The rows are grouped in 4 ways, from coarse to fine. Each group lies inside one group of the grouping before and may be the whole of it. The rows also spread widely along 14 directions, which tell nothing about the answers.
Known rows, each followed by its group in each grouping:
[ 0.50 -1.44 -0.67 -0.08 -0.58 -1.31 -0.16  0.54 -3.42  1.01  0.87 -0.26
  0.53  1.02 -0.66  0.34 -1.16 -1.94  1.78  1.26  1.86 -0.33] : fim j605 beki Mivam
[ 1.69 -1.63  0.32 -1.37  1.33  0.42  1.28  1.72 -0.13 -1.82 -0.27 -0.11
  1.94  2.16 -0.52  1.05 -1.88 -2.13  3.54 -1.73  3.38 -0.51] : fim j522 vul Rap
[ 0.71 -1.16  2.29  0.46  0.51 -0.18 -0.84 -0.39  2.24  0.59 -0.88 -0.25
 -0.43  1.46  2.10  1.33 -0.45 -2.07 -1.08 -4.63  2.76  0.09] : nadez j457 volus Zari
[ 0.38  1.32  1.10  1.85  0.75 -1.93  2.01 -0.57  0.46 -2.55  2.17  0.38
  1.64 -0.67 -1.61 -0.90 -1.22  2.20  0.23 -0.47 -2.37 -1.40] : metaz j281 tolip ruzi
[ 0.16  0.37  1.56 -0.65  3.49 -0.33  0.25 -0.15 -2.66  0.29  0.40 -0.23
  1.10  2.04 -0.05 -0.39  0.57 -0.63 -0.26  1.58 -0.35 -0.57] : nadez j324 teve Vanet
[-1.26  1.19  0.47  1.04 -1.06 -3.07  0.02  2.70 -1.73  0.14 -0.98 -2.70
  1.40  2.39  0.75 -0.24  0.66 -0.23 -0.25 -0.09  0.05 -1.41] : nadez j324 teve Pafel
[-0.37  0.57 -1.49 -0.76 -0.42 -3.38  1.05 -0.60 -1.88  0.16 -0.52  0.46
 -0.81 -1.39  0.03 -0.65 -0.15 -1.33  0.61 -2.18  1.29  0.37] : nadez j457 volus kati
[ 0.42  0.41 -1.48 -0.66  1.66  0.41  0.76 -0.24 -2.93  3.22 -0.37 -0.17
  0.91  1.33 -1.62 -0.21  2.25  1.25 -0.85 -0.63  1.03  0.29] : metaz j281 tolip sivus
[ 1.25 -0.62 -1.27  0.11  2.58  0.35 -0.24  0.60 -1.61  1.12 -0.47  0.64
  1.20  1.00 -0.38 -2.06  1.66  0.77 -1.79 -0.12 -0.02 -0.44] : metaz j281 gaku fuso
[-0.10 -0.49 -0.66 -0.54 -1.76 -0.99  0.34  2.72  2.11  0.66 -1.64 -1.36
  0.73  2.65  0.52  0.01 -0.39  0.86  0.32 -1.65  0.41 -3.18] : nadez j332 nava tipa
[ 1.19 -3.08  0.26 -0.52  1.22  1.19  0.51  1.60 -0.96 -3.32  1.34 -2.83
  1.14  0.85 -1.43  1.16 -2.84  0.86  1.84 -0.02  0.70  0.27] : metaz j281 bureb Rufo
[ 1.45 -0.68 -1.24  1.12 -0.15 -0.70 -0.05  0.65 -1.77  1.03  1.08  0.16
 -2.01  0.23 -2.01  1.15 -0.50  0.64  2.75  0.15  0.05  0.31] : nadez j332 saz noku
[ 0.21 -0.18 -1.05 -0.79  0.61 -1.22 -0.71  1.09 -1.63 -0.02 -0.25 -1.67
 -0.48  1.08  0.95  0.70  0.10  0.51  0.13  0.96 -0.15 -0.12] : metaz j902 mefi Tik
[ 0.66 -0.40 -2.25  0.46 -1.47 -2.59 -0.21  2.82  0.90  0.10 -1.76 -0.92
 -1.06  0.68  0.36 -0.67 -0.06 -0.10  1.11 -1.68  1.13 -0.78] : nadez j332 nava Bifum
[-0.98  1.43 -1.03  0.35 -0.32 -2.78 -1.25  0.73 -0.59 -0.72 -0.34  0.29
 -0.60 -0.40  1.05 -1.25  1.18  0.13 -2.14  0.22 -1.30 -0.21] : nadez j457 gumu gop
[ 0.45 -1.19 -0.74  1.17  0.08 -1.04  0.55 -0.66  0.07 -1.04  1.09 -1.85
 -0.41 -0.91 -1.41 -0.40 -1.28  2.01 -0.26 -0.71 -1.03 -0.01] : nadez j610 Muven rig
[-0.39  2.14  1.27  1.37  1.71 -2.39  0.55 -0.52  1.01  1.22 -0.80  0.57
  1.69  1.29  0.88 -1.89  1.09 -0.60 -1.87 -1.02  0.62 -1.52] : fim j522 vul bam
[-0.36  1.80  1.66  1.23  0.88 -3.26  1.02 -1.97 -0.66  1.81  0.48  1.96
 -0.66 -0.92  1.11 -0.39 -0.11 -1.50 -0.23 -2.86  0.22 -0.90] : metaz j275 Zezov tuzov
[ 2.06  0.51 -0.89 -0.34  2.47 -1.33  0.73  0.17 -1.44 -0.55 -0.21  1.01
 -0.29  0.06  0.86 -0.83  1.37  2.53 -0.06  0.25 -2.94 -1.13] : metaz j281 bureb devu
[ 0.98 -0.78 -0.33 -2.73  1.24  0.58 -1.86 -0.64 -1.05 -1.12  0.79  2.72
 -0.88  0.22  1.29  0.90  0.10 -2.27 -0.15  1.34  0.78  0.62] : nadez j332 Bak ledi
[ 2.89 -2.84 -2.98  2.01 -1.81 -1.54  0.59  0.06  0.71  1.75 -0.62 -1.10
  1.48  1.13  0.03 -1.20 -0.13  2.06 -0.66  0.20  0.17 -1.24] : nadez j610 Ret Semov
[ 0.42  0.00 -0.16 -0.41  0.10 -2.19 -0.98  1.71  0.98 -0.15 -1.65  0.04
 -0.49  1.31  2.76 -0.24  0.05 -1.17 -0.28 -1.53  0.92 -1.52] : fim j522 pumo Sulop
[-0.17  0.24 -2.25 -0.46 -0.57  0.14  0.34  1.20 -0.46 -1.11  0.40  0.24
  0.02 -0.46 -1.41  0.24  0.57  2.17 -0.50 -1.74 -0.68  0.14] : metaz j275 Zezov lop
[ 0.46  1.05 -1.33 -1.55  0.51 -1.33  0.36 -0.16 -1.50 -1.62 -0.12  0.46
  0.14 -0.43  0.28  0.30  1.30  0.96 -0.27 -0.50 -0.87  0.48] : nadez j610 labu neso
[ 2.38 -1.11 -1.01 -0.25  2.12  1.38  0.75 -1.21 -0.88  1.38 -0.55  1.55
  0.70  0.81 -0.49 -0.12  1.61  1.54 -1.17 -2.84  0.70  0.03] : fim j522 pumo sege
[ 1.85  3.13  2.38  0.43  3.40 -0.80  0.08 -1.20  0.19 -1.44  0.78  1.59
 -0.21  0.91  0.91  2.89  1.77 -0.36  0.81 -1.27  0.71  2.66] : metaz j902 Lut pezaz
[ 0.85  2.02 -0.31  1.55  0.42 -2.31  0.64 -2.16 -0.27  1.98  1.12  0.11
 -1.55 -0.27 -1.49  1.97  0.45  0.05  1.15 -0.27  1.47  2.43] : nadez j457 gumu bim
[ 1.21 -0.63 -1.57 -1.21  0.28 -1.79  1.09  0.38 -0.57 -1.51  0.27  0.92
  2.34  0.91 -0.67 -0.55 -1.13 -1.95  1.61  1.50  2.33 -0.06] : nadez j457 gumu bim
[ 0.65 -0.75 -1.42 -0.04  1.32 -0.05  0.02  0.49 -0.63  0.68 -0.43  0.98
 -1.15  0.03 -0.58 -1.06  0.41  1.48 -0.38 -1.98 -0.71 -1.34] : fim j522 pumo Sulop
[-0.21  1.00  0.01  0.26  4.79  0.25 -2.01  1.39 -0.94 -0.55 -0.42  0.57
 -1.03  0.66 -0.35 -2.34  2.28 -0.21 -2.36  0.99 -0.68  0.99] : nadez j332 Bak ledi
[-0.98 -0.24 -0.42  2.05  0.12 -1.03  1.04 -1.34 -2.39  2.18  1.55 -0.19
  0.68 -0.53 -3.48 -1.82 -0.29  0.52 -0.82  0.04  0.46 -0.34] : nadez j332 nava Bifum
[-0.49  0.23 -1.61 -0.31 -2.00 -0.37  0.01 -0.68 -4.05  2.56  1.29 -1.08
 -0.58 -0.08 -1.89  2.67  0.74  0.72  0.78 -0.28  1.43  1.62] : metaz j281 bureb devu
[ 0.16 -0.38 -1.94 -1.32 -1.22  0.22 -0.10 -0.06  2.18  0.22  0.71 -1.35
  1.16  1.64 -1.00  0.89 -0.75  1.88 -0.46  2.98  0.03 -0.96] : nadez j610 Ret Semov
[-0.23  1.76  2.29  1.74  1.22 -2.25 -0.09  0.96 -1.92 -1.47  0.60  1.54
  1.09  0.59  0.11 -0.67  0.61 -2.06  0.16 -1.67  0.32 -0.38] : fim j605 beki Mivam
[ 1.27  0.38 -1.15  1.03  0.40 -3.52  0.37  0.84 -3.41 -2.50  0.82  0.09
  0.17 -1.50  0.26 -0.79 -0.09 -0.40  1.23  0.30 -0.64  1.11] : metaz j281 gaku fuso
[-1.20  0.58 -0.27 -1.40  0.69 -0.37  1.31  0.12 -0.03  1.34 -0.14 -1.53
  0.89  1.57 -1.28  0.15 -0.81  0.89  0.30 -0.25  0.85 -1.88] : fim j522 pumo sege
[ 0.16  0.26 -2.31  0.24  0.04 -0.44  0.56  0.79 -1.38  0.33 -0.43  0.57
  1.87  0.74 -1.41 -1.63  1.53  1.29 -1.18 -0.66  0.28 -0.63] : fim j522 vul Rap
[-1.38  0.48 -0.17 -0.68 -2.44  0.17  0.76  0.08 -0.38  0.44  0.87 -0.76
  0.11  0.68 -1.03  1.74 -0.51  2.62  0.11 -1.94 -1.35 -2.27] : fim j522 vul Rap
[ 1.17 -1.60 -0.43  0.67  0.54 -3.09  0.42 -0.30 -3.27  2.16 -0.48 -1.00
 -0.65  0.65  1.77 -1.09  0.04  0.35  0.05  0.44 -1.49 -1.77] : nadez j457 volus Zari
[ 1.63 -2.84 -1.41 -0.46  1.33  0.65 -0.12 -1.03 -1.37 -1.09  1.89  1.04
  1.22 -0.05 -1.30 -1.02 -1.95 -0.65  0.45  2.63  0.91 -0.08] : fim j522 vul bam
[-1.02 -0.50 -0.02  0.63 -0.16 -1.11 -0.17 -1.57 -2.31  0.31  0.89 -0.53
 -0.58 -1.37  0.14 -1.07 -0.11  1.58 -2.45 -1.36 -1.90 -0.88] : fim j522 vul Rap
[ 0.94  0.21 -1.57 -1.04 -0.78 -1.62  1.48 -0.87 -0.68  0.56 -0.28 -1.50
  2.21  1.54 -0.23  1.14  0.17  0.63  0.21  0.65  1.59  0.61] : nadez j457 gumu gop
[ 0.64  0.29  1.02  1.53  2.53 -2.36  1.66  0.65  0.17 -1.94  0.15 -1.36
 -0.14 -0.77 -0.92 -1.13 -1.70 -0.24  1.50 -3.07  0.71  0.22] : metaz j281 tolip ruzi
[ 1.95 -0.86 -1.54 -0.52  0.80  0.48 -0.26  1.45  3.10 -0.37 -0.78 -0.40
  0.21  1.69  0.30  1.16 -0.53  0.08  0.53 -1.37  2.49  0.78] : metaz j275 Zezov tuzov
[ 3.05 -0.17 -0.27 -0.32  1.38  0.31 -0.18 -1.29 -2.71 -2.16  2.01  3.62
  0.67 -0.19  0.02  1.73  1.11  0.21  0.90  0.78 -0.76  1.27] : fim j522 pumo sege
[ 5.03 -2.39  0.00  1.73  1.33 -1.63  1.29 -1.00  2.83 -2.35  1.38  0.57
  0.86  0.92  1.07  0.37 -2.93  0.88  2.69  1.71 -0.53 -0.92] : fim j522 vul Rap

New rows, each followed by its group in each grouping:
[ 1.18 -1.59 -0.67  1.17 -2.17  1.68 -0.68  0.40 -1.91 -1.89  3.79  0.16
  1.66  1.11 -3.30  3.47 -1.43  0.57  2.17  2.18  1.42  1.66] : fim j522 pumo Sulop
[ 0.55 -1.43  0.11 -0.95 -1.20 -1.55  0.62 -0.09  0.70 -0.20 -1.04 -0.62
  0.87  0.80  2.31  0.34 -1.35 -0.57 -0.38 -3.34  1.21 -1.98] : metaz j902 mefi Tik
[ 0.10  2.38  0.33 -0.69 -0.38 -3.36  2.31  0.60  0.61 -0.52 -0.71 -0.08
 -1.56 -0.08  0.18  1.49 -0.37  0.95  3.39 -3.54 -1.16 -1.88] : nadez j610 Muven rig
[-0.36  0.58  0.88  0.04  1.28 -1.16 -0.65 -0.41  1.89  1.99 -0.54 -1.48
 -1.23  0.90  1.18  0.22 -0.28 -0.04 -1.44 -1.31  1.10 -0.35] : metaz j281 tolip sivus
[-1.07  0.51 -0.89 -1.92  3.71 -1.36 -0.91  1.44 -0.95 -3.66 -0.31 -2.49
 -2.53 -1.42 -0.39 -1.05 -0.92 -0.43  0.14  0.53 -0.08  2.19] : nadez j332 Bak ledi
[ 1.32 -0.82 -0.25  0.40  4.59  1.10 -1.50  0.53 -0.66 -0.53 -0.27 -0.22
 -1.51  0.23 -0.25 -0.47  0.93 -0.15 -0.96 -1.26  1.29  2.46] : metaz j902 Lut pezaz
[ 0.11 -0.10 -0.68 -2.37  0.48  0.61 -0.59  0.09 -2.41 -0.27 -0.59 -0.38
 -0.53  0.14  1.40  2.26  1.34  0.25 -0.95 -2.98  0.80  1.60] : metaz j275 Zezov tuzov
[ 1.01  0.41 -0.46 -1.75  1.49 -2.06  1.93 -2.09  1.60  0.22 -0.44  0.68
  1.39  0.53  0.98 -1.61 -0.99  0.54 -0.80  0.36 -0.28 -2.33] : fim j605 beki Mivam
[ 0.62  0.18 -0.44 -1.24 -0.15 -0.48  2.02  0.13 -2.54 -0.96  0.23  0.15
  1.27  0.56 -0.90  1.31 -0.10  1.07  2.07 -2.00 -0.04 -0.88] : fim j522 vul bam
[ 1.44 -1.94  1.84 -0.13  6.13 -2.07  1.37 -0.14 -3.64  1.12 -0.17 -1.56
 -0.61  0.63  0.68 -2.34 -1.90 -1.78  2.07  0.83  0.20 -1.17] : metaz j281 tolip sivus
[-0.72  1.41 -1.14 -2.36 -0.90 -1.60 -2.11 -0.16 -2.66 -1.23  0.15 -0.78
  0.04 -0.22  2.54  1.78  1.84 -0.37 -2.32  1.86  0.15  2.12] : metaz j281 bureb devu
[ 1.67 -0.48 -0.19  1.00 -1.58 -0.49 -0.22 -0.01 -1.14 -0.45  1.49  0.01
  2.18  1.85 -0.21  1.65  0.14  0.78  0.04  1.42  0.14 -0.01] : fim j605 beki Mivam
[ 0.65 -1.00 -0.04 -1.52 -0.67 -1.85  2.15 -4.08  0.82  1.36  1.72 -0.81
 -2.16 -1.36 -0.43  1.31 -3.83  1.50  1.86  0.21 -1.01 -1.75] : nadez j332 saz noku
[-0.20  1.00 -0.09  0.40  0.23 -1.61  0.66 -0.19  0.25 -0.76  0.54 -0.38
 -0.70 -0.40 -0.95  0.87 -0.84  0.11  0.98 -1.93  1.12  0.53] : fim j522 pumo Sulop
[ 0.48  0.77 -1.46  2.41 -2.40 -3.01  1.10 -0.70 -0.72  2.21  0.95 -0.61
 -1.54 -0.33 -2.04  1.35 -0.53  0.52  1.97 -1.37  1.12  0.63] : nadez j324 teve Pafel
[ 0.72 -0.05  1.02 -1.13  1.58 -0.41  0.05  0.32  0.59 -3.62  0.79  1.58
 -0.39 -0.36  0.81  0.66 -1.33 -0.57  1.02 -1.94 -0.53 -0.71] : metaz j902 mefi Tik
[ 1.77 -2.18  1.03  2.79  2.14 -0.20 -0.84 -1.42  0.39  0.24  2.61  0.73
  0.91  0.04 -1.93 -0.66 -2.40 -3.59  0.43  1.22  4.41  2.35] : metaz j281 tolip sivus
[ 2.29 -0.32 -1.40 -2.42  2.48 -1.20 -2.60 -0.04 -0.52  0.10 -0.48 -1.36
 -1.81  1.45  4.53  2.02  0.93  0.14 -0.96  4.66 -0.67  1.87] : metaz j275 Zezov tuzov
[ 1.28 -3.67  1.83  0.13  2.41 -0.62  0.68 -0.52 -2.11 -0.61  0.31 -5.71
 -0.21  1.03  0.69  0.94 -3.48  0.15  1.05 -0.55  1.07  0.58] : fim j605 beki Mivam
[ 0.78  0.48  0.27  1.27 -0.61 -0.06  0.83 -1.21 -0.99  1.37  1.92  1.34
  2.39  1.07 -1.86  0.79  0.39  0.26 -0.17 -0.11  1.13 -0.15] : metaz j281 tolip ruzi
[ 1.61  1.13 -0.44 -1.12  1.16 -2.71  2.14 -1.34 -2.01 -1.39 -0.04  1.57
  2.05 -0.60  1.15 -0.90  0.61  0.27  0.01 -0.98 -0.76 -0.69] : metaz j281 gaku fuso
[ 0.73  0.97 -0.58  2.96 -0.37 -3.15  1.09 -0.76 -3.19  0.04  1.46  1.60
  0.90 -1.18 -1.87 -1.13  0.86 -0.04  0.69 -0.35 -0.59  0.37] : nadez j610 Ret Semov
[-0.27 -0.30  1.00 -0.89  1.45 -0.80  0.15 -0.18 -2.51 -0.02  0.45 -1.52
  1.35  0.98  0.42  0.42 -0.40 -0.95 -0.24  0.61  1.17  0.14] : metaz j281 bureb devu
[ 1.59 -1.09 -2.23 -2.63  2.11  2.19 -0.47  0.34  1.32 -1.24 -1.03 -0.54
  0.46  0.83  0.76  0.65  1.23  2.11 -2.35 -1.36  0.56  1.42] : metaz j275 Zezov lop
[ 1.68 -2.35 -0.66  3.99  1.36 -1.47  0.05  0.80  0.01 -0.73  1.07  0.75
 -1.13 -1.32 -1.93 -2.44 -1.96 -0.52  1.02 -2.51  0.69 -0.18] : metaz j902 mefi Tik
[ 1.38 -0.07  0.87 -0.47  1.73 -0.46 -1.00  0.89 -1.61 -2.40  0.44 -0.18
 -0.43  0.36  1.23  1.86  0.44 -0.70  0.67 -0.78  0.59  1.78] : metaz j281 bureb Rufo
[-1.05  0.74 -0.39 -2.04  1.66 -1.30 -0.26 -0.29 -1.15  1.98 -1.65 -1.00
 -2.04  0.47  1.71 -0.47  1.16  1.18 -1.72 -1.35 -1.61 -1.42] : nadez j457 gumu gop
[ 0.80 -2.29 -2.60 -0.81  0.58 -0.43 -0.70  1.15  1.67 -2.42 -0.14  0.20
  0.17 -0.90 -0.44 -2.14 -1.72 -0.79 -0.77 -0.35  1.86  0.12] : metaz j281 bureb Rufo
[ 1.26 -1.05  1.33 -0.91  1.82  0.14  1.24 -0.86  0.70 -0.43  0.74  1.19
  1.35  1.36 -0.49 -0.01 -2.04 -1.38  1.33 -0.83  1.57 -1.57] : fim j605 beki Mivam
[ 0.50 -1.31  2.31  2.09  0.67 -0.27 -1.26 -1.22  0.26  1.06  2.03  0.47
 -1.94  0.06 -0.43  0.68 -1.96 -1.25  0.35 -0.51  0.38 -0.37] : nadez j332 saz noku
[ 1.12  0.64 -0.09 -1.18  0.54 -0.03  0.46 -0.56  0.54 -1.89  1.82  0.54
  3.06  1.63 -0.66  1.31 -0.40  0.30  0.17  3.29  0.76  0.21] : metaz j281 bureb Rufo
[ 0.82  1.16 -1.87 -1.29  0.27 -0.20  0.01  0.07  1.54  0.71  0.36  2.42
 -1.04  0.17 -1.14  0.97  0.18 -0.14  1.35 -0.33  1.45  0.02] : metaz j281 bureb devu
[ 1.59 -3.11  0.86 -1.66  0.40  0.40 -1.78  0.43  1.86 -0.59 -0.70  0.79
 -0.93  1.40  3.33  0.15 -1.35 -1.12 -0.96 -0.85 -0.04 -2.33] : nadez j332 nava tipa
[ 0.67  0.79 -1.73 -1.08 -0.66 -3.59  1.82 -2.10  0.13 -0.53  0.11 -0.78
 -1.48 -1.82  0.60  0.25 -0.92  1.97  0.74 -0.65 -1.57 -0.42] : nadez j610 labu neso
[ 0.81 -1.70 -1.13 -0.41  0.46 -1.15  2.23 -2.42 -2.20 -1.63  0.70 -0.58
  1.52 -1.86 -1.50 -1.41 -1.26  0.60 -0.79 -2.33  0.74  0.82] : nadez j332 Bak ledi
[ 0.97 -0.53 -1.31 -0.67 -0.03 -1.43  2.16 -0.09 -0.70  0.79 -0.38  2.46
  1.23  0.42 -1.39 -0.93 -0.40 -1.59  1.93 -2.71  2.22 -1.38] : nadez j457 volus Zari
[ 0.23  0.81  2.98  1.91  0.38 -0.97 -0.19 -0.30  2.19 -1.58  1.28  0.95
  2.15  0.87  0.17  0.56 -1.02 -2.35 -0.59 -1.93  2.56  0.23] : metaz j281 bureb devu
[ 4.07 -2.87  0.98  1.22  3.35  1.46  0.58 -0.13  0.09 -1.48  0.87  2.54
 -0.65  0.40 -0.37 -0.25 -0.42  1.40  1.57 -2.58 -2.12 -1.48] : nadez j610 Muven rig
[ 2.15 -1.19  0.71  0.65  2.24 -0.80 -1.06 -1.48 -2.87  1.06  0.86  0.48
 -0.13  0.87  1.63  0.55  0.45 -1.24 -0.13  1.68  0.49  0.94] : fim j522 vul Rap
[ 1.09 -1.33  0.52  1.40  2.87 -1.28 -0.41 -0.80 -2.11 -0.18  1.05 -1.29
  0.47 -0.23 -0.12 -1.23 -0.71 -1.07 -0.89  0.93  1.27  1.66] : metaz j281 tolip sivus
[-0.72  0.18  1.87  1.35 -0.17  0.36 -1.78 -0.04 -1.55  1.56  1.68  0.03
  0.38  1.40  0.29  0.88  0.77  0.27 -2.08  0.33 -0.74 -0.77] : metaz j281 tolip ruzi
[ 3.27 -1.24 -2.22  1.89  0.57 -0.50 -0.23 -0.69 -0.93 -1.60  1.79  1.40
 -0.57 -0.92 -1.28 -0.27  0.17  2.58  0.04  1.18 -1.97  1.06] : fim j605 beki Mivam
[ 1.73 -1.14  1.60 -0.99  2.32 -0.88  0.21 -0.67 -1.07  2.59  0.06 -0.24
 -2.58  1.77  2.03  1.19 -1.28  0.64  2.06  0.43 -2.00 -2.98] : fim j605 beki Mivam
[ 1.41  0.89 -1.18 -1.10 -0.20 -1.76  0.33 -0.65  0.67 -1.59  0.87  1.30
  0.45  0.26  0.66  0.95 -0.48  0.09  1.19  1.82 -0.02 -0.13] : fim j522 vul Rap
[ 1.45 -0.73  0.34  1.14  0.68 -1.84 -0.30  0.72 -0.42 -1.19  0.75 -1.07
  1.11  0.79  0.48  0.29 -1.06 -1.37  0.72  0.76  1.87  1.06] : metaz j281 tolip sivus
[ 2.63 -0.74 -2.18  1.03 -0.42 -1.99  1.25 -0.12 -1.51 -1.69 -0.04 -0.34
  5.48  1.42 -0.63 -1.07  1.09 -0.96 -0.65  1.41  3.23  1.96] : nadez j610 labu neso
[ 1.52  0.59 -1.08 -3.28  1.65  0.20  0.73  0.23 -0.75 -2.26 -0.24 -1.91
 -1.22  1.13  0.76  2.96  0.51  3.45  1.18  0.60 -2.38  0.54] : nadez j324 teve Pafel
[-0.36  0.51  0.29 -1.74 -0.07 -0.38  0.34 -0.83  0.22  0.83  0.80  0.20
 -0.48  0.78 -0.82  2.12 -1.11 -1.37  1.96 -0.04  1.90 -0.16] : nadez j610 Ret Semov
[-0.50 -1.58 -1.04 -0.55 -1.36  1.15  1.22  0.16 -0.70  0.77  0.51 -1.72
  0.21  0.50 -2.57  1.32 -1.65  1.34  1.27 -2.97  1.65 -0.69] : fim j522 vul bam
[ 0.26  0.62 -0.74  1.28 -0.47 -0.99 -1.25 -0.47 -0.26  0.78  0.43  3.80
 -1.83 -1.08 -0.08 -0.57  1.83 -0.44 -1.56 -3.01 -0.40 -0.02] : nadez j457 volus Zari
[ 1.98 -0.98  0.12  0.91  1.46  0.98 -0.63  0.92 -1.43 -0.91  1.00  2.95
  1.01  0.65 -0.84 -0.14  0.81 -0.75  0.34 -1.19  0.68  0.08] : metaz j281 bureb devu
[-0.61  2.64  0.02 -0.88  1.76 -0.11 -0.54  0.56 -0.22  0.20 -0.48 -0.58
  1.76  1.92  0.40  1.18  2.43 -0.09 -2.02  0.00  1.69  1.83] : metaz j275 Zezov tuzov
[-1.20  2.79  0.36  0.02  0.04 -1.56  0.96  1.86  1.19 -0.20 -1.53  1.12
  1.31  1.20 -1.38 -0.32  1.43 -2.14  0.38 -4.55  3.55  0.02] : nadez j332 nava tipa
[-0.53  0.07  1.98 -1.16  1.67 -1.68  1.21 -0.76 -0.09 -0.17 -0.18 -1.43
  0.62  1.02  1.34  0.01 -1.67 -0.03  0.08 -0.95 -0.14 -2.28] : fim j522 pumo Sulop
[ 1.06 -0.60 -1.48 -0.08 -0.57 -1.04 -0.08 -0.53  0.11 -0.23  0.45  1.84
  0.52  0.12 -0.47 -0.44 -0.26 -1.02 -0.32 -0.20  1.33  0.03] : nadez j324 teve Vanet
[ 2.53 -1.82 -0.30  1.34  1.35 -0.06 -0.05 -0.62  1.78  0.54  0.61  0.23
  1.81  1.37 -0.27 -0.59 -0.97 -0.63 -0.49  0.75  2.41  0.20] : metaz j281 bureb devu
[-0.54  0.23  0.37 -1.33  2.66  2.98 -1.26 -0.47 -1.85  2.47  1.42  2.58
 -1.44  0.67 -1.91  0.56  1.21  0.05 -0.64 -0.57 -0.07 -0.52] : metaz j281 gaku fuso
[ 0.31  1.47  0.31  0.46  3.07 -1.43  2.15  2.34  0.01 -1.05 -0.54 -1.05
  0.83  1.64 -2.45 -1.31 -0.44  0.67  2.64 -0.56  0.05 -1.29] : nadez j332 saz noku
[-0.12  0.01 -0.57 -1.37  1.71  0.08 -0.32 -0.26  2.41  0.43 -1.29  0.63
  0.48  0.82  0.03 -1.49  0.33 -1.26 -2.03 -1.56  2.62 -0.07] : nadez j332 nava Bifum
[-0.40  0.25  0.21  0.98  0.24 -0.88  0.80  1.16 -2.12  0.07 -0.55  1.51
  2.93  0.95 -1.24 -1.99  1.68 -1.26 -0.92 -3.21  1.23 -1.36] : nadez j610 Muven rig
